The rows are grouped in 3 different ways at once. Each group adds its own fixed numbers to the row, and there is some noise. The rows also spread widely along 13 directions, which tell nothing about the answers.
Known rows, each followed by its group in each grouping:
[ 15  16 -12   0 -13   9  11   7   3   4  18   3 -16   0  14  16  -5   0
  20  12   8   8  -2  -9  13 -18  -4  -2   7   6 -20 -11 -13 -15 -10  17
   4]  Q J104 F
[  4 -16 -17  -6  -1   4  11 -29  -1   1   1 -25  -8 -18  -6  -9   2  -5
   3   9  30  11   5   5  17 -26  42 -11  -3  10 -10   9   8 -20   7   0
   8]  U J779 Y
[ 15  10 -20  38  20 -12   8  -5   2 -18   3   0  13   8 -17   1   4   0
  22  -4 -22  13 -17   9  14 -11   4   7  18 -19 -25 -10 -16   1   2  14
 -13]  V J503 F
[ 15  16  25   8  -8  -7   2  11  11   5  22   4  -8 -10   4  24 -17   8
  -8   2   8 -10  13   9   1  -3  -1  10  -3  15 -20   8  -2   0   0  22
  -5]  V J365 S
[  4  -7   1  -9  10   8   6 -15 -11  -1 -25 -22   3 -11  -3   0   7 -12
   5   3  -4   8 -20   6 -10   0  17  -8  14  -2   8   9  -4   9 -10 -10
 -22]  U J503 Z
[ -2  21   8 -32 -14  -9  10  -2   1  20  16 -26 -24 -26  11  12  -9  11
  17  29  20  -7  24  15 -19 -13  16   3 -11  32 -17  -4  -3 -18   8  14
  12]  Q J104 S
[ 25   1   4  -8 -13   6   5  -6  17  13  -6  -4  -3  14  -3  24 -39  14
   9   2  -7   4   6 -12   1  -3 -35   6  12  15 -11  11 -24  -3 -15   7
  -9]  V J779 E
[ -9  15 -14   6  -8 -17 -11   7   6  -2  22   9   7  -1 -28  31 -37  13
  11  17 -27   5   5  19 -23  19 -14  -1   0  17  20  -6   9 -18 -11  20
  -3]  Q J365 Z
[  6   9  -2  -3  16  -5  20  -7  -9   5 -28  -4  -3  11 -12  14 -15   7
  32   7 -18   1 -11  -2 -23   6 -28   2  21  -6   0  -5 -29  -6 -21   9
 -15]  U J779 Y
[ -7   1 -11  -6  13   2  12 -13  -2  12  15  -7 -19 -19  13  -4  22  -7
  24   1  33  -2   1  -3   3 -21  21   3  -1   7 -27 -28   2 -24   2  10
  17]  Q J104 E
[ 37   5   8  -7   3  19   1   4 -10 -17 -26 -25   8  -9  -3 -10  -6  13
  15  11 -26  10 -25   9   9   3  14 -22  30  -1  19 -16 -18  14   5 -20
 -20]  Q J503 F
[ 17  10  27   0  18  10 -24  18   8  12   9   8  -4  -7   6  10 -13  11
   2  -7  -8 -18  -9   7  -5  16  -7   2  16   8   6 -37 -10   8  -4   1
  -4]  Q J365 F
[  0  11 -10  -6   2   4 -12  11  12  -1  44  14 -14 -18   7  -7   1 -12
   7  16   3  12  -7  18   9 -11  16 -12 -14  13 -10 -22  10 -27   1  -7
  -4]  U J104 Z
[ -9   1  17  -4  16  -6  18 -12  -4   6  -9  -2  -4 -11 -17  10  -5   5
   2  -6   9 -12   0  -3 -17  13  -7   9   7   5  -4   3  -6 -13   4   3
  -9]  V J779 Y
[ -7  17  20  -9   9  12   2   2  22   4   9   0  -6   4  -9 -27  14  -8
   0 -10 -11   3 -24 -15 -12  16 -30  13  -4  10 -32 -14 -21  -2   2 -44
 -30]  V J365 E
[ 16   5   2  -4   3 -10   7  -7  -4   6  -7 -30  -3 -20   3  12   0   0
  11  19   2   2   7  29  -6 -25  32   0   5   8 -12   6  -9  11  -2  19
  -9]  Q J779 S
[ -8  19  -3 -18 -17   6   4  15  -7  -1  10 -12 -10  -9   1   7   7   6
  24  12  10  -6   2  -9  -9  13  -1  -8  12  13   7 -20   9 -24   2  -2
  10]  Q J503 Y
[  9   8   2  -8   5  -3  -3  -1  -4   1   4 -22  -7 -18   9 -12  -9  -4
  16  22  -6   4   1  31 -10 -18  33 -14  -3   7   3  -4   1   2   1   6
  -5]  V J104 Y
[  1  28   9 -13 -23  -1   6  11  -3   6  11 -13 -16 -11   3  12  -3  -4
  -1  21  -7   8  -6  15 -24  -1   5   0 -10  17  -4  13  -1   6  -4   5
 -15]  Q J779 F
[  6  14   2   3   0  17  -6  20   8  -6  -7   7  -8  16   7  -8  22  -8
  10 -10 -16  11 -34 -17   0  10 -24  -6  16 -11  -7 -17 -13   3 -17 -17
 -26]  U J779 S
[ 16  10 -11  -8  -1   0  33  -4 -13  -5  -7 -15   1 -16  -2  18  -2  -1
  29  29  -3   9  -4   8   2 -20   3 -11  14   0  -6   0 -13 -10 -11  11
 -13]  Q J104 E
[-13  10  20  10  -3   3 -14   7  15  -1  -2  -1  11   6 -28  -7  -6  -6
 -29 -20 -16   4 -16  -9 -12  26 -11   7  -7   7  15   8   3  17  -5 -19
 -29]  Q J104 Y
[ -2   6  -1  -6  27   0  -3   2   4  10   5  15  -5  -1  -5   6  -2  11
  32  -6 -10  -9 -11  -8  -9  17 -27   4  20   2  -6 -49 -20 -27  -6  -2
  -2]  Q J104 Z
[ 29  -3   4   7  12   6 -29   5  19   2   9   9   0   5   0  -1 -23  20
   7 -18  -7  -2  -6  -3  19   5  -3  -1  20   6  -5 -27  -7  -7   4   2
   8]  U J779 Z
[ -4  17 -16  -1  -6   3 -12  14  10  -5  30  -5   0  -6  -7  -8   7 -15
  10  19  -7  11  -7  13   4  -6  11  -8  -6   6  -4  -9   9 -13  -6 -13
 -12]  U J365 Y
[-17   5  -2 -11  25  -4   4  -8  -5  14   1  -5  -9 -12  -4   4  10 -18
  19  14   0  -2 -14  18 -28   0   1   0  -1   2  -5 -16  -2  -6 -16  -5
 -14]  U J365 E
[ -2   8   4 -12  15   8  -5 -12  16  27  11  -4 -31   1  18 -22  15 -19
   6  -6  12   9 -15   3 -14 -15   3  15 -15  11 -45 -17 -24   0  -4 -13
  -7]  U J779 F
[ -5  23  -5   3   3  -5   5   4  13  -3  -6  -7   0  17 -20  -5  20  12
  25 -22  -8  -3 -16 -36   0  21 -38  21  28  -5 -33 -14 -18 -17   6 -10
  -4]  U J779 Z
[-24  -3 -18   7  13  -6  -6 -16  -4   7 -11 -12   1   4 -19   1   0   0
  12 -10  -2   3 -12  -4 -20  15   7   2   6   1  10 -18   8  -9  -4   6
   4]  Q J104 F
[ 36  -1   0   0 -16  38 -13  19   6  -6  23  16 -13  -9  29  -2  -1 -18
 -11  10  -2  23 -25   9  26 -22  19 -29  -4   4   4  -9  -1   6 -15 -12
 -22]  Q J779 F
[  3  -5  -2  17  -9   2  19 -31 -11  -5 -10  -9 -26   2  10  -5 -22   0
  -1  -3   7  23  -9   6 -21 -10  27  -2 -19  11 -10  25   1   5  -4  22
   9]  V J365 F

New rows, each followed by its group in each grouping:
[-12  14  13   3  -1  -1   4  10  -3 -17   7  -4   7 -19 -27 -15  19   0
 -12  -2  -4   5 -18   1  -6  22  15  -6   0   5  12  -4  16  -8  15 -21
 -17]  Q J779 Y
[  3 -15 -24   5   2  24  -6 -11   2  -1  -8 -14   1   3   7 -23  19 -23
   7  -6   7  18 -22  -9  16 -22  26 -16   3  -7   2 -11   0   3 -16 -12
 -10]  Q J104 Y
[-11  10 -10  -8   2  16 -14  14   4  -8  -1 -11   5   1  -8 -16  25 -11
  16   1 -10   7 -30  -8  -5  16  -5 -17  14  -5  13 -25  12  -7  -8 -32
 -13]  U J365 E
[  0   7 -19  -1 -25   6  -9   2  13 -10  22 -10  -2  -6 -13  -3  -1   0
  -4   2   0  19  -4  -6  12  -2  16  -6  -5  16  -2   4  16 -17   6  -6
   1]  Q J779 Z
[ -7  14  -1  -2  18 -24  10  -7  -8  -3 -12 -18  10  -6 -33  11 -14  14
  26  14 -16  -5   1  16 -22  17  -6   4  18   3   7  -9  -6 -13   3   5
  -7]  U J503 Y
[-28   9   6  17   1 -14   9  -7   5  11   5  -2   0   4 -14  30   8 -10
  -7 -22  17 -15   6 -18 -17  12 -17  31   4   0 -21  22   8  -1 -13  27
  -5]  V J365 Z
[ 14   0  15 -21  12  17 -13  19   1  12   5   0   4 -23   9  17  -3  -6
   7  14   0 -14  -6  13   7   0   2 -20  18   5  23 -30   0   0 -13 -11
 -18]  Q J104 E
[ 11   0   4 -20  12   5   7  -5 -22   2 -27 -26  -8 -17   3   9   0  11
  25  14   5  -6 -11   8 -11   6  18 -19  30  -1  20 -17   0 -10   3   4
   3]  U J779 F
[-10 -13 -15   1  12  12 -20  -9  18   8  17  11  -7   4  -2 -12   1 -21
  -3 -12  -5  16 -21   0  -3  -1  -2  -1  -9   4  -9 -14   0 -11 -12 -18
 -19]  V J779 Z
[ -1   2  -5  15  31  -3 -25   7  24   8  23  24  10   2 -17   1  -4   1
   9 -16 -10  -3 -11   1   9   7 -17   7   9   0  -9 -47  -8 -12  -4  -3
  -5]  Q J104 E
[  1   9   8  20  -8 -13  32 -22  -2  -6  -5  -1 -16   2 -13   2 -13   7
  -7 -11  14  14   0  -9  -8  -6   7  17 -13   8 -28  34  -5  -4   4  25
   3]  U J779 Y
[ 25  27   2   6  -3  -8 -17  16  14  -3  12 -15  10   0 -12  -1 -22  15
  18  17 -32  -1   2  23  -2  -5   2   1  11   9  -3 -14 -17  12  -1   6
  -8]  Q J365 Y
[ -7   8  -9   2   2   7  -7  -8  15  -2  -8 -16  -1  17 -12 -27  14 -11
   5 -15 -25  18 -28 -11 -15   6 -15  11   2  -1 -21   0 -18   8  -4 -28
 -26]  V J779 Z
[  2   5   6 -11   0  -4   1  -4   1  11   4  -4 -11 -13   0  22 -24  18
  14   1   9  -9  12  -1  -9   7   0   1   8  19   3 -13   1 -19   1  21
  15]  Q J104 Z
[  1 -18 -16 -17 -15  11  -6 -27  11   9  -3 -18  -8   1  -6   0 -28   8
  -1  -2  14  16   2 -15   9  -3   9 -10  -1  22   8   8   8 -22  -1  -7
   9]  U J104 Z
[ 15 -19  17 -12   1  13  18 -27   5  21  -4  -5 -16 -11  17  18 -13  -6
  -8 -10  34  -4  10 -11   8 -18   1  12   0  18 -28  18 -18  -6  -7   5
  -5]  V J503 Z
[  1 -18 -15  -9  22  15 -10  -6  15  13  10  -6  19 -17 -14   3  20 -31
  -5   6   8   3 -14   6  28 -19  10 -10  10  -1  -3 -21  -4  -4 -14 -28
 -34]  Q J104 E
[  2   0   0  -6 -13   4  14 -19   4  -2   1 -27  -4  -8  -7 -11  -1  -3
  -2   2  16   9   4  -5   6 -11  18   3  -4  15 -18  20  -2  -9  10 -10
  -5]  V J503 Y
[  3 -15  -1  -3  21  15 -32  -6  13  23 -17 -28   9   7  14 -12   8 -33
  -1  -9  -5  -6 -13  12  -4 -19  13   1  12 -11   2  -6 -13  38 -28 -11
 -29]  V J104 Y
[ 43   6  12 -28 -19  25  10  18  -2   6   5  -3 -17 -15  30  25 -13  -6
   8  36   4   9  -3  13  14 -26   0 -25  10  10   1   5 -18  -2 -22  -3
 -25]  U J779 S
[  7  12   1   6   5  -6   9  17   0 -20  22   5  19 -21 -31  12   4   6
   3  14  -5  -4  -2   9  21   9   3 -10  17  -4   8  -5  12 -28  13  -8
 -19]  V J779 Y
[ 20   9  42   0   5  10 -13  20   9  13  18  20 -24 -13  35   8 -15  -8
 -16  -3   3  -5  -5  17  -9  -8   4  -1 -13  11  -7  -6  -8  20 -12  11
 -17]  V J104 S
[-27   3   9   7  10  -6  -5  -9   7   3   7   4  -3  -4 -20  -6   9  -3
  -8 -22   7   1 -14  -6 -23  23   0  15 -10  12  -5 -10  14  -3   5  -6
   0]  Q J503 E
[  8 -13  22  -4  26  14 -20   2  15  13   4  11  11 -10  -9   7 -11 -16
 -21  -3  -9  -4 -19  17  -1   8  -6  -7   2   4  13 -11  -5  14 -18 -24
 -37]  U J365 E
[ -4  20 -15 -12 -10   2  15   5   0  -7  32  -2  -8 -21  -6   5   9  -7
  17  27  -2  13  -5  10  -3  -6   6  -7  -7  14 -14  -9   2 -30   0  -9
 -11]  Q J365 Z
[ 42  17  22  14 -11   3  16  14   9  -5   4  10  -2  -2   3  22 -16   0
  -9  10 -18  14  -8   9  13 -19 -12   4   4   4 -22  17 -32  18 -14  13
 -36]  Q J779 S
[-25  -6   0  19  19 -10  17 -24  -7  -3 -20   6  -3   4 -32  -6  -3   1
  -3 -21  -5  12 -19  -8 -31  21  -2  11  -6   1   6   3  -1  -7  -5   3
 -10]  Q J779 Y
[  4  21  -9  14   0 -15 -11   4   2 -14  11 -22  -2  -6  -5 -13  -8  10
  18   8 -18  10  -6  21  -7  -4  27  -3   1   5  -4 -11   9   0  17  13
   8]  V J104 F
[  7   0  11   8   2  16 -21   8   7   5   9   6 -13  -1  15  -7   5 -12
 -12 -15   3   4 -19   1  -1   1  11  -4  -1   0  -3  -9   5  10  -4  -5
 -10]  V J779 F
[ 26  15   1  -6  -4  12  -5  15   5   0   1 -10   1   6   9   4 -16   1
  23  18 -22   0  -5  11  -3  -7 -12  -9  16   0   0 -10 -20   5 -18  -1
 -17]  V J365 Y
[ -9  22  -7  -4 -14  -2  11   7   7   7  22  13 -17   4  -1  18  -8  -4
  19  11  -4  11  -4  -4 -22   2 -26   8 -11  16 -18  -6  -7 -15 -17   7
  -2]  Q J503 E
[ -5  22  -5   1 -11  -2   9  20  -4   6  43  22 -26 -17  13  33   3 -12
   8  20  21   2   2  10  -1 -10   3  -4  -9   9 -14  -4  15 -29 -10  27
   4]  U J779 F
[ -2  38   7   4  13 -21   7  17  -4  -3   0 -16   1 -10 -10   4  10   8
  33  10 -19 -10  -5  14 -24   6  -3  11  15  -2 -14 -21  -9   7   4  17
  -4]  Q J104 E
[ 21   7  23   8   7  -1  -4   4   4   4  13   4 -21 -13  24  -1 -11   9
   1  -6  14  -4   4  11   4 -14  21   1  -5  10 -19 -10  -3   1   7  24
   8]  V J104 S
[ 21  11  -6 -21 -18  34 -29  26  24  13  26   2 -16  11  28  -8  -2 -13
  11   9  -8   9 -16  -7  13  -8 -18 -14   5  10 -10 -25 -13  -6 -13 -27
 -14]  V J779 F
[  8  23  15  12   8 -19 -21  13  19   2  21  -3   5 -11 -17   7  -9  15
  -1  -9 -11 -11   6  13  -3   9   2  20   8  13 -16 -14  -2   2  15  13
   0]  Q J779 Z
[-17   0  -2 -37  -3  27   3  13 -10  17   2  -7 -10 -10  13  27  22 -22
  15  14  20 -13  -9 -15  -7  14 -19 -17  23   0  17 -18   6 -24 -19 -21
 -16]  V J503 F
[ 21   7  24  17   6   9   4  12  -1 -24   8   8   8 -23  -7  -1   5  -5
 -22  -2  -7   7 -23  11  18   3  22 -10   7  -4   3   9   7   8   5 -10
 -28]  U J365 Z
[  7   6  13  -6   4  11   4   3  -4 -11 -19 -23  12  -5 -16  -2   7   6
   5  -1 -14  -1 -19  -6   0  20  -5  -7  29  -4  10  -5  -7   1  10 -28
 -25]  V J503 F
[ 26   1  19  25   7   7   2  10   5 -21   9  18   9 -10  -6   7 -12  12
 -11 -16   0   2 -12  -6  29   5   6  -8  14  -4   4  -5  11  -3  10   6
  -6]  V J104 E
[ 15  35  29  -1 -13  -3 -13  29  23   3  19   5   4   1 -16  15 -16   3
 -21   3 -22  -3  -8   5  -1  19 -29  11   4  11  -8  10 -10  13   1 -12
 -32]  U J779 F
[ -8   7   6   9  -4   5   9   7   6   8  23  17  -8  -7  -2  27  11 -16
 -15  -8  22  -4  -4 -13   9   0 -11  10   0   1 -20   9   7 -15  -6   8
 -15]  V J779 F
[ 17  13  -2   2 -17  22 -25  26   1   1   6   3  -8   9  19  16 -16  -3
  11   8 -18   6 -16   5 -10   5  -5 -18  12   3  24 -16   2  13 -27  10
  -6]  Q J365 F
[ 15  20   0 -25  -8  14 -32  20  20  12  16 -15 -16   2  24 -14  -6   6
  25   6  -9  -2  -5  -2   0  -4  -4  -7  11  14  -8 -34  -8  -6  -3 -11
   8]  U J104 Z
[-14   9  -5  -6   8   2  -6  16  -7 -17   9   1  -4 -13 -11 -11  16  -2
  14  11 -19  11 -25  12 -18  22   6 -22   4   1  22 -26  17 -25   5 -23
 -17]  V J779 S
[ 25  13  -8  10   8   5  18   3  -8  -6 -15 -10   0   3   2  13  11   7
  32   1  -6   1 -14  -9  11 -11  -4   1  33 -14 -18 -16 -25  -2  -5  15
  -7]  Q J779 F
[ 26  23  20  -2   6  -7  -4   7  17   6  21   9 -19  -3   4 -11 -27  19
  11   6  -9   2   3  13  -4  -5  -6   8  -7  18 -28 -17 -24  -8   8   4
   2]  U J779 Y
[ -4 -22  14 -15   3  16 -27 -13   9  10 -18 -33   3  -3  -1 -12   5  -1
 -15 -22  16  -6  -5 -10   0  13  20  -8  12  12  17  -6  14   7   6 -23
  -4]  V J503 S
[  9  12   0  12   9  -8  14  -2   4  -2  -3 -17   8  -5  -9   8  19  -6
  14  -3   2  -4  -5  -1   9 -14   0  15  16 -11 -33   7 -12   6   0   8
 -15]  V J779 E
